The first 5 rows are patterns. Each new row is the sum of 2 different patterns, raised or lowered, with some noise. Before adding, each is slid sideways (what falls off one end comes back at the other) and multiplied by a number that may be negative. Names go in the order of the patterns.
(in the rows, 128 means zero)
Known rows, each followed by the names of its patterns:
[103 123 123 152 144 153 129 126 137 162 130 107 138 126 165 142 180 112
 128 126 123 127  86 123 142 100 132 142 132 128 137 136 161 143 126 127
 128 118 114 124 115 102] => J
[150 114 154 143 131 120 122 108 121 132 123 134 126 149 125 137 137 114
 135 150  99 151 126 129 120 119 102 144  93 138 123 128 135 124 124 166
 125 149 127 139 156 147] => N
[109 117 125 105 160 182 151 132 146 118 124 123 138 167 109 125 124 139
 114 130 124  74 110 127 134 122 100 133  85 143 130  95 120 143 127  95
 129 125 103 161 149 141] => Z
[124 131 124 169 128 152 150 135 164 129 171 182 124 147 121  74 165  74
 116 110 109 142 115 151 135 161 127 137 111  87  99 131 182 134 135 126
 126 120 125 132 127 128] => D
[132 127 136 141 143 137 132 122 145 136 123 149 111 129 170 151 147  74
 127 146 129 145 109 138 132 121 140 139 110 111 145 121 135 126 116 145
 121 146 132 132 139  84] => F

New rows. What belongs after each?
[117  96 115 124 116 144 132  83 102 111 183 125  97 127 106 154 118 140
 121 113 112 134 136  90 124 123 110 135 112 129 107 121 122 125 166 117
 124 112 106 102 112 114] => J F
[103 105 110 123 119 105  86 129 118 131 107 136 114 124 172 138 124 105
 131 146 112 148  99 108 142 123  99 119 145 124 114 144  88  93 108 138
 115 125 136  87  67  91] => N Z
[ 93 114  76  91  91 110  99  91  79  95  91  94  91  88  85  83 108  87
  82  97 101 101 112  97  97  92  92  98  84 113  89  92 101  90  81 109
  85 101  92  98 103 103] => N F
[109 147 130  94 131 158 131 115 117 124  89 163 148 143 127 129 157 123
 145 185 146 130 144 131 128 129 124 151 125 133 135 146 136 139 140 115
 140 137 145 116 108 121] => J Z
[111 101  95  94 108 100 150 116 136 126 114 139 123 143 144 107 123 118
  68 161  55  99  91  90 119  76 123 115 125 108 121  95  72  88 113 169
 118 113 103 105  97  99] => J D
[ 45 110  89 110 161  87 154 129 145 145  99 120  64  86  53 107  99 109
 106 129 122  49 101  65  95  57 124 106 104 111 105 148 106  95  97 102
  74  81  98  64  96  38] => J D
[120  87 104  64 135 115 107 126 101 143 145 116 147  70  96 120 113 116
  90  92 103 108 120 118 105 108 124 117 135 129 108 128  87 110  93 110
 118  72  84 110 131 111] => J F
[148 111 142 109 122 103 117 130 131 116 102 138 114 131 112  76  82  98
 162 110 105 115 114 130 113 120 112 111 118 110 144  99 122 103 112 108
 112  99 108 107 113 115] => N F
[125 128 130 125 127 105 128 119 125 119 105 129 103 117 149 111 128 124
 150 134 142 124 148 113 127 125 115 124 117  91 129 113 125 121 108 117
 113 147 117 118 124 121] => J N
[151 146 151 151 112 125 166 148 152 157 152 165 155 189 174 157 163 100
 142 126 155 158 155 129 153 162 153 157 117 151  94 166 180 166 170 114
 185 167 141 185 133 149] => J F
[ 66  75  94  94 105 108 106 115  76 122 113  93 102 127  78 121 133 111
  98  91  85 132  72 136  90 103 130 106  92 135 121 118 102 130 104 107
 107 104 128 115 119  76] => N Z
[127  90  96 127 127 113 114 113 151 123 158 135 127 138  82 133 108 135
 134 133 146 121 101 161 119 122 143 114 134 185 135 170  68 128 142 122
 145 111 108 131 104 136] => N F
[128 128 147 125 125 106  82 107 121 145 136 109 115 146 126 128  77 112
 130 110 132  95 149 121 126 138 126 122 100 157 145 115 128 100  90 133
  90 111 103 107  89 110] => D F
[124 123 116 116 133 103  79 112 106 135 123 151 107 105 110 109  99  77
 114 102  97 111 122 105 103 101 121 113 124 101 109 111  98  95 124  96
 100  86 109 116 139 132] => J N
[106 102  90  85  95  81 106 102 110 126 117 112 104 114 132  77  92 107
 108 138 121 144  95  98 113 106 100  89  90 112 110 121 127  73 102 121
 109 135 102 110 104  97] => J F
[132 142 129 113 124 162 133  94 134 117 158 143 158 114 111 118 116 116
 114 115 135  94 117 124 124 121 137 119 148 139 107 133 120  88  95 109
 143 102  94 119 111 156] => J F
[140 191 129 173 158 154 161 141 139 131 124 116 141 127 182 171 165 135
  97 126 133 144 148 136 139 145 128 153 145 116 132 100 177 124 115 140
 108 156 104 102 151 121] => D F
[138 107 137 153 101 164 129 158 136  95 167  90 124 101 135 129 167 146
 187 119  90 124 116 134 136 101 132 106 132 117 106 107 109 107 103  96
 106 134 104 148 100  82] => N D
[ 89  78  63  45 145 112 109  46  91 144  97  91  98  96  83  83 101  92
  67  48  95  87  99  92  90 122  88 121 121 119 105  56  73  77  74 103
 107  89  64  87 123  89] => J F
[ 93  93 100  97 123 101 106 109  99 111  90 120 112  92 113  94  65 124
  67  94  87  94 107 100  97 113 110  99  98  87  85  90  82 118  91  99
  95  86  85  89 104  86] => N D
[119 154 213 159 127 150 125 123 123 118 161 119 137 133 158 135 142 146
 107 143 142 148 106  94 120  95 154 130  74 130 171 128 105 105 123  66
 184 156 152 125 127 170] => J Z
[ 98 115  97 105 111  87  87 100  92  87 109 100 106  96  84 112 102 107
 101 104 103  86 122 106 108 105 110 112  99 114 102 105 109 114  90 102
 126 108 110  90  90 101] => Z F
[147 143 145 139 117 150 122 158 165 164 174 152 150 187 170 170 141 169
 177 189 180 171 163 165 151 145 149 114 143 163 133 162 162 171 149 164
 166 161 167 168 131 172] => J N
[130 175 149 161 148 148 165 150 185 162 158 160 121 163 150 172 161 165
 173 159 145 166 167 151 169 147 144 180 169 173 112 154 175 145 153 130
 160 149 150 163 164 139] => Z F
[137 155 133 140 135 158 162 134 141 133 152 144 126 151 105 130 137 137
 124 133 127 120 147 141 124 137 147 158 118 154 138 128 174 164 159 121
 146 145 131 153 170 145] => N Z
[105 117 119 121 145 124  82 121 138 156 138  95 124  84 155 123 133 139
 128 157 145 131 143 134 117 131 138 115 134  99 120 132 129 157 137 143
 133 136 142 147 137 140] => J F
[147 167 158 161 158 170 162 168 192 172 169 172 173 176 163 172 149 156
 179 167 155 154 174 170 161 173 138 153 142 175 168 161 176 147 156 157
 157 164 167 162 164 160] => J Z
[142 141 136 106 131 137 144 139 117 126 127 118 121 126 113 106 114 121
 127 141 132 146 123 129 132 148 128  99 132 128 148 141 163 121 127 120
 126 128  99 129 130 109] => J F
[ 87 142  65 127 140 125 104 115 171 119 109 155  86  85 102 135 121 111
 111  77  70  96 110 110 133 120 129 127  99 134 121 101  96 107 114 122
 156 107 114 124 113 141] => J Z
[175 149 145 145 136 142 150 146 148 144 152 147 146 165 141 157 164 136
 167 146 166 162 142 143 151 111 164 123 141 143 138 151 157 155 159 162
 150 162 147 141 130 158] => N D
[172 164 152 159 180 172 143 168 156 177 169 172 158 149 156 156 153 165
 155 167 144 154 157 159 157 167 154 173 170 151 168 160 138 144 149 183
 150 141 158 152 179 161] => J F
[155 144 153 160 157 169 165 166 144 152 160 153 161 148 168 147 143 184
 161 165 181 154 195 166 187 167 159 180 158 157 152 175 161 171 188 166
 153 136 167 164 165 175] => Z D
[ 89 121  52 125 107 137 110 120  92  68  69 118 154 100 123  83  99 130
 119 117  57  99 110 104 113 119 108 125 114 118 140  87 124 162  92 123
  93  47 146  52 107  86] => D F
[118 140 112 156 160 147 120  87 110 118 132 127 135 128 134 128 132 136
 116 132 113 110 126 107 122  98 120  85 103 109 120 128 163 109 159 133
 161 140 131 133 119 139] => N D
[147 176 119 150 157 169 168 178 169 157 160 163 163 141 170 143 152 191
 166 153 153 145 168 156 173 156 182 147 183 158 169 154 144 170 160 137
 162 138 168 146 147 149] => N F
[128  94 113 135  73 126 119 121  94 104  80 127  83 109 109 101 113 106
 101 171 104 131 105 117 131 126 129  99 126 123 118  89 107  90  82 103
  97 143 110 121 110 113] => N F
[120 159 116 132 126 112 124 119 108 109 128  93 106 130  99 106 117 136
 125 128 149 115  90 109  99  97 102 119 121 104  74 124 130 111 113 100
 106  85 155 125 118 114] => J Z
[146 149 164 145 156 156 151 136 148 157 150 151 122 148 153 145 141 149
 141 143 155 152 159 147 159 135 140 137 137 150 156 115 153 154 140 136
 124 125 129 136 147 147] => J N
[114 114 127 119  89 119 107 129 113 117 102 103 120  98 106 101 121 124
 120 119 116 117 111 118 109 129 112 110 122 114 100 126 102 116 107 111
 117 128 114 139 118 119] => J N
[135  94  71  89  87 115  79  64  95 118 115 129 122 118 118 116 136 112
 118 106  77 108  80  89 139  79  81 107 137 110 135  60 129  49 130 109
 106 118 112 113 116  78] => J N
[162 141 123 133 110 112 114 118 152  98 115 116 124 101 128 107  74 103
 120 124 120  90 133  81 131 118  89 112 132 102  92 112 114  94 140 128
 121 109 101 112  96 147] => N Z
[110  94  68  99  87 104  98  72 100 148 127 135  52  96 119  95 116  60
 110  95  83 122 106  64 109  99  94 105 106  95 136  79 142  92 107 110
  49 105 102  74 114  94] => N F
[126 207 174 192 173 174 161 135 173 132 147 153 193 196 187 173  86 138
 146 174 169 166 178 134 127 143 160 146 171 126 163 131 114 164 126 162
 113 117 160 144 198 222] => Z D
[137 131 144 124 111 124 132 120 140 134 130 137 103 140 150 142 132 114
 130 143 158 145 124 129 135 140 134 154 120 127 151 131 128 132 141 139
 131 149 119 124 129 124] => Z F
[114 122 120 116 116 112 114  81 120  96 101 110  92 116  83  72 116 101
 130 153  92 160 131 134 129  95 135  85 114  84 114 110 130 152 152 112
  78 109 111 126 126 131] => N D
[106  91 101 101 100  87 100  83 118  98  83 101  88  69 105  73  86  75
  83  98 107  97 132 101  98  92  91 119  98  52 100  76 121  93 105  68
  77 105  70  78  65  98] => J N
[168 132 116 124 149 125 148 133 149 137 130 181 163 147 111 154 142 151
 182 162 149 140 148 164 144 172 138 123 167 138 125 142 151 144 130 137
 124 122 140 185 133 174] => Z D
[ 94 124 100 102  77 126 116 121 157 140 114  68 101 113 109 114 121 110
 131 114 113 117 104 113  72 115  97  84 107  85 105  85  64  97  87 111
 197  81 161 128 122 143] => D F
[126 147 127 159 135 142 141 173 131 179 177 139 181 139 184 203 126 164
 119  90 176  84 163 126 124 150 123 156 142 168 146 139 123 106 100 161
 191 117 130 128 182 136] => D F
[123 116 119 120 123 135 124 112 114 120 110 109 101 111  93  96 113 102
 129 110 113 115 108 120 151 109 122 125 120 141 119 146  99 116 105 112
 114  99 125 131 100 100] => J D
